The rows of a group lie close to one hidden flat surface of 10 dimensions, which passes through zero. Surfaces can cross.
In the rows, zero is written as 128.
Known rows, each followed by its group:
[ 86 128 125 113 120 149 136 117 143 117 136  95 138  88 150 171 145] => (2)
[117 132 162  95 144 142 138  97 149 172 154  93 129 120 148 140 146] => (0)
[174 122 153 134 104 146 128 133 111 115 116 118 146 139 163 134  99] => (1)
[121 104 116 116 162 100 110 155 134  91 105 122 123 107 123 139 121] => (0)
[103  82 134 128 115  99  75 100 150 126 148 123 133 123 125 144 106] => (1)
[107 106 131 123 178 117 131 135 150 142 118 126 131 127 139 133 158] => (1)
[145 141 125 156 124 108 141 121 111 108 117 194 117 129  92  98 134] => (0)
[104 134  83 120 124 127 114 158 110 141 135 109 113 131 118 125 141] => (3)
[121  99  77 156  96 139 107 134 155 114 146  77 158 186 125 103 124] => (3)
[153 134 132 142 105 116 119 119 107 144 150 129 121 109 120 132 119] => (4)
[130 103 162 118 170 168 137 111 146 145 123 108 132 143 166 145 127] => (0)
[123 156 108 147  72 136 131 119  84 111 133 164 105 131 102 128 109] => (4)
[152 111 137 140 142 113 166 155 102  96  89 142 155 172 154 120 134] => (2)
[146 147 132 176 119 125 117 120 176  64 103 150 122 157  91 113  65] => (4)
[166  82 144 153 191 131 109 141 129 122 112 112 109 126 141 136 127] => (3)
[ 95 140 108 105 106 146 125 137 125 129 132 123 133 111 133 130 143] => (4)
[102 120  93  47 105  93 123 156 101  82 130  75 141 110 126 110 154] => (1)
[121 124  85 118 100 104 118 168 143  82 122  78 164 133 128 109 146] => (1)
[112 141 134 114 127  96 131 135 135 144 140 113 139 117 130 112 180] => (0)
[111 142 106 103 107 126 120 119 147 106 137 118 127 123  99 114 109] => (4)
[ 98 163 134 144 113  97 156 139 112 118 121 114 128 142 137 169 125] => (2)
[129 113 121 125 122 111 148 101 124 126 139 155 138  98 113 144 118] => (1)
[165 130 129 111 151 114 155 146 163 166 115 146 175 136 130 112 100] => (0)
[142 133 133 120 139 136  93 127 152 130 137 133 114  76 111 101 154] => (2)
[115 126 178 144 129 121 142 130 134 170 118 106 155 157 195 196 109] => (4)
[ 95 175 162 128 128 133 119  70 133 153 175 115  65 108  91 123 165] => (3)
[138 124 148 110 146 121 113 146 159 145 118 120 149 117 149 122 129] => (2)
[160 108 121 145 133 134 156 114 106 136 136 131 134 105 131 160 107] => (1)
[126 156 139 175 130 121 112 128 141 125 125 143 102 120 113 141 122] => (4)
[144 146  82 110 129  86 182 148 113 126 126 136 147 131  91 117 109] => (2)
[ 98 118 108 122 123 151 164 126 124 111 114 147 150 156 139 123 152] => (2)
[136 117 136 122 150 102 115 138 135 182 137 121 134 124 137 150 106] => (2)
[157 104 111 112 144 159 121 136 112 137 126 148 126 107 124  90 156] => (4)
[146 132 136 131 143 132 117 124 146 140 132 121 118 131 117 120 106] => (2)
[108 153  96 127  78 150  98 142 137 142 135 126 132 134 125 131  94] => (0)
[158 142 123 142 128 143 142  99 147 147 163 107 121 133  98 103 127] => (3)
[159 117 120 133 125 112  89 111 102 136 164 121  88  60  94 128 125] => (2)
[183 130 173 110 126 199 146 125 115 178 124 101 144 136 192 149  98] => (1)
[106 142 142 143  95 146 115 147 140 147 121 112 156 110 183 174 137] => (4)
[106  95 106 122 159 129 141 119 119 106 122 134 118 134 116 135 132] => (1)
[135 140 117  83 118 111 149 143 139 160 131 119 163 126 134 123 111] => (2)
[130 176 116 102 141 180 146 138 125 119 111 149  98 106 108 115 114] => (3)
[144  90 130  94 146 154 127 109 132 143 129 139 139 134 134 117 104] => (1)
[141  97 133 159 161 102 117 131 119 119 122 143 113 134 120 122 144] => (0)
[165 138 117 157 164  99 137 155 110 135 134 103 105 103 109 121 163] => (3)
[100 134  99 158  98  74 123 140 156 112 140  90 153 173 113 117 145] => (0)
[147 141 147 143 167 126 132 124 145 143 115 155 110 133 113 122 113] => (4)
[155 120 128 132  93 131 128 134 168  76 126  79 184 143 145  95 142] => (3)
[114  82 139 171 127  74 107 119 123 129 141 113 135 154 140 148 144] => (3)
[149  83 121 128 109 130 118 108  85  81 130 123 118 134 122 144  81] => (1)
[ 86 125 157 149 126 161 147 109 149 112 127  88 144 193 170 124 187] => (0)
[ 80 135  87 104  77 154 117 117 136 129 146 118 136 163 117 116 110] => (3)
[139 117 143 132 131 144 133 103 153 111 133 115 136 147 126 108 133] => (3)
[149 109 132 137 145 109 146 114 118  99 121 146 124 129 107 123 117] => (0)
[129 161 142 136 115 133 105 129 104 134 133 130  84 143 117 117 118] => (1)
[152 135 142 182 122 103 125 122  79 108 131 135  80 151 111 141 111] => (2)
[175 106 140 108 112 121 123 122 144 134 145  95 169 117 141 103 132] => (4)
[ 95 116 111 252 138  68  79 200 143 158 109 109 134 174 164 178 163] => (3)
[125 132 100 122 100 115  98 155 102 132 139 112 122  99 128 133 133] => (0)
[120 173 163 171 160 100 135 141 181 116  92 141 119 137 123 178  68] => (4)

New rows. What belongs after each?
[126  90 120  89 182 108 117 109 147 139 155  89 114 125 102  96 157] => (4)
[ 91 147 111 129 114 144  98 151 135 171 127 134 123 131 144 149 115] => (3)
[145 110 151 157 158  97 129 126 119 142 134 114 114 131 136 147 138] => (4)
[142 107  98  76 122 134 122 119 105 146 152 125 123 100 106 106 117] => (4)
[114 146 118 126 131 136 142 156 134 134 106 141 142 137 142 127 140] => (3)
[132  70 100 134 217  85 105 172 128 116 109 105 110 135 120 115 159] => (1)
[116 171 143 125  83 148 152 116 106 129 127 150 127 170 132 102 142] => (2)
[117 161 163  85 168 114 144 161 130 155 104 133 123 121 151 107 185] => (1)
[129 108 106 130 149 123 128 153 121 116 117 109 130 144 134 116 149] => (3)
[155 155 109 107  91  81 160 151  98 125 126 135 149 151 108 104 103] => (2)
[133 126 113  94  88 131 120 128 116  66 126 111 136 109 118 115 113] => (3)
[127 159 109 104 127 123 143 140 123 136 131 138 123 117 104 100 146] => (1)
[114 132 105 128  80 151 151 121 192 124 132 123 206 128 142 122 128] => (1)
[172 112  98 121 121 111 131 131 119 106 156  71 133 112 102  96 144] => (3)
[166 126 170 167 143  99 135 129 117  87  99 162 121  92 131 158 109] => (3)
[103  95  79 180 138 120 113 175 135  93 103 100 139 193 139 122 149] => (3)
[116 119 125 104 149 152 107 161 160 160 127  78 151 140 166 107 176] => (3)
[110 156 115 140 116 126 117 134 153 105 124 142 118 143  99  94 135] => (2)
[110  79  97  40 180 117 150 108 131 116 135 107 129 166  98  98 101] => (4)
[150 107 143 125 127 151 129 128 136 141 125 124 156 139 158 112 145] => (4)
[ 62 107 163  99 166 196  92 108 168 109 106 124 103 174 160 119 147] => (3)
[142 148 171 152 104 138 133 118 136 116 108 167 141 147 145 123 116] => (1)
[156 149 163 197 132 144 124 149 152 107  85 159 134 183 147 106 126] => (1)
[135 134 142 136 140 100 152 107 117 167 151 138 120 125 113 130 146] => (3)
[ 78 123 115  72  99 136 152 120 111 102 138  81 146 107 154 164 147] => (1)
[145 112 136 106 163 139 130 135 153 142 121 122 143 119 139 113 141] => (4)
[116 135 125 137  94 177 133  88 121 112 144 120 108 172 119 128  97] => (2)
[141 106  90 127 127 169 106 139 109 113 127 157 116  99 110  80 170] => (4)
[148 135 128 168  90  83 154 123 121  85 124 142 153 129 113 134 121] => (3)
[137 184  92 152 143 176 180 163 120 138 117 109 115 147 119 114 154] => (1)
[148 104 130 178 168 134 134 120 125 156 134 125 110 118 132 167 119] => (1)
[177 134 146 152 150  88 144 112 100 126 147 127  97  84  95 134 138] => (3)
[164  95 150  97 133 167 134 127 118 139 116 139 159 135 167  99 144] => (2)
[117 130 155 107 102 119 130 110 134 138 138 128 152 103 151 150 129] => (1)
[114 150 131 124 121 135 133 118 125 157 139 143 119 127 123 124 144] => (2)
[161  99 104 143 119 103  98 179  71 130 125 131 128  99 141 112 179] => (0)
[105 129  94 149  87 124 129 147  78  93 117 140 119 116 129 162 121] => (4)
[122 154 118 128  65 166 190 108  99  89 128 117 155 120 145 165 114] => (1)
[192 176 169 128 115  81  83 190 103 178 137  69 115  94 161 121 145] => (1)
[133 117  87 112 120 145 181  85 136 142 150 179 153  94  85 124 109] => (1)
[135 123 126 120 128 114 125 154 154 113 116  97 164  98 153 147 127] => (4)
[146 107 127 100 175 137 141 146 148 168 122 117 152 118 146 117 146] => (1)
[105 169 109 171  97 141 135 156 106  83 102 168 114 115 119 122 174] => (4)
[118 156 130 177 112 114 123 148 121  66  94 156 110 120 120 151 116] => (3)
[161  82 125  92 163  94 143 119 141 118 135  87 151 115 126 140  96] => (0)
[147 113 124 129  87 129 100 115 141 170 170  79 157  91 148 162  96] => (1)
[131 178 122 126  96 140 174 103 134 104 135 145 132 130  91 103 126] => (3)
[154 145 133 146 123 104 167 104  99  98 130 164 112 111  90 131 110] => (3)
[111 109  90 110 134 128 134 141 111 154 135 124 134 151 126 123 131] => (3)
[127 111 108 105  98 152 123  97 106 136 162 119 124 107 118 132 111] => (2)
[141 126 118 149 143 115 124 127 132 131 132 126 112 146 104 129  97] => (2)
[149 104 130 117 128 119 148 138 138 122 117 122 175 144 149 115 135] => (3)
[131 115 136 180 167  86 121 109 125 130 140 124  85 132  98 164 105] => (0)
[123 117 129 123 147 122  85 133 133 154 142 107 102 131 125 124 125] => (1)
[124  79 129 106 158 126 133  89 115 125 130 170 119 121 109 132 108] => (1)
[113 115 153 151 121 112 118 127 138 106 110 141 142 143 150 145 132] => (3)
[ 83 162 106 181 126 112  92 169 142 167 139  91 108 143 133 139 179] => (3)
[154  73 150 156 158  80  89 106 115 143 168  81 106 116 127 140 151] => (3)
[105 138 155  83 147 165  94 134 139 148 118 124 110 100 158 137 133] => (3)
[131 115 116 142 157 153 146 110 146 115 130 104 116 137 116 152  92] => (2)
[152 135 143 134 139 129 131 134 129 116 115 128 125 136 129 114 127] => (2)
[148 127 102 115 137 182 155 142 111 142 134  79 131 133 148 142 119] => (1)
[108 106 139 159 125  81  82 147 109  95 123 112 110 114 141 161 146] => (3)
[150 123  99 137 135 165  75 172 146 150 122  90 123 111 146 135  98] => (3)
[143 163 159 203 131  95 125 108 132 150 147 141  93 109 107 157 132] => (3)
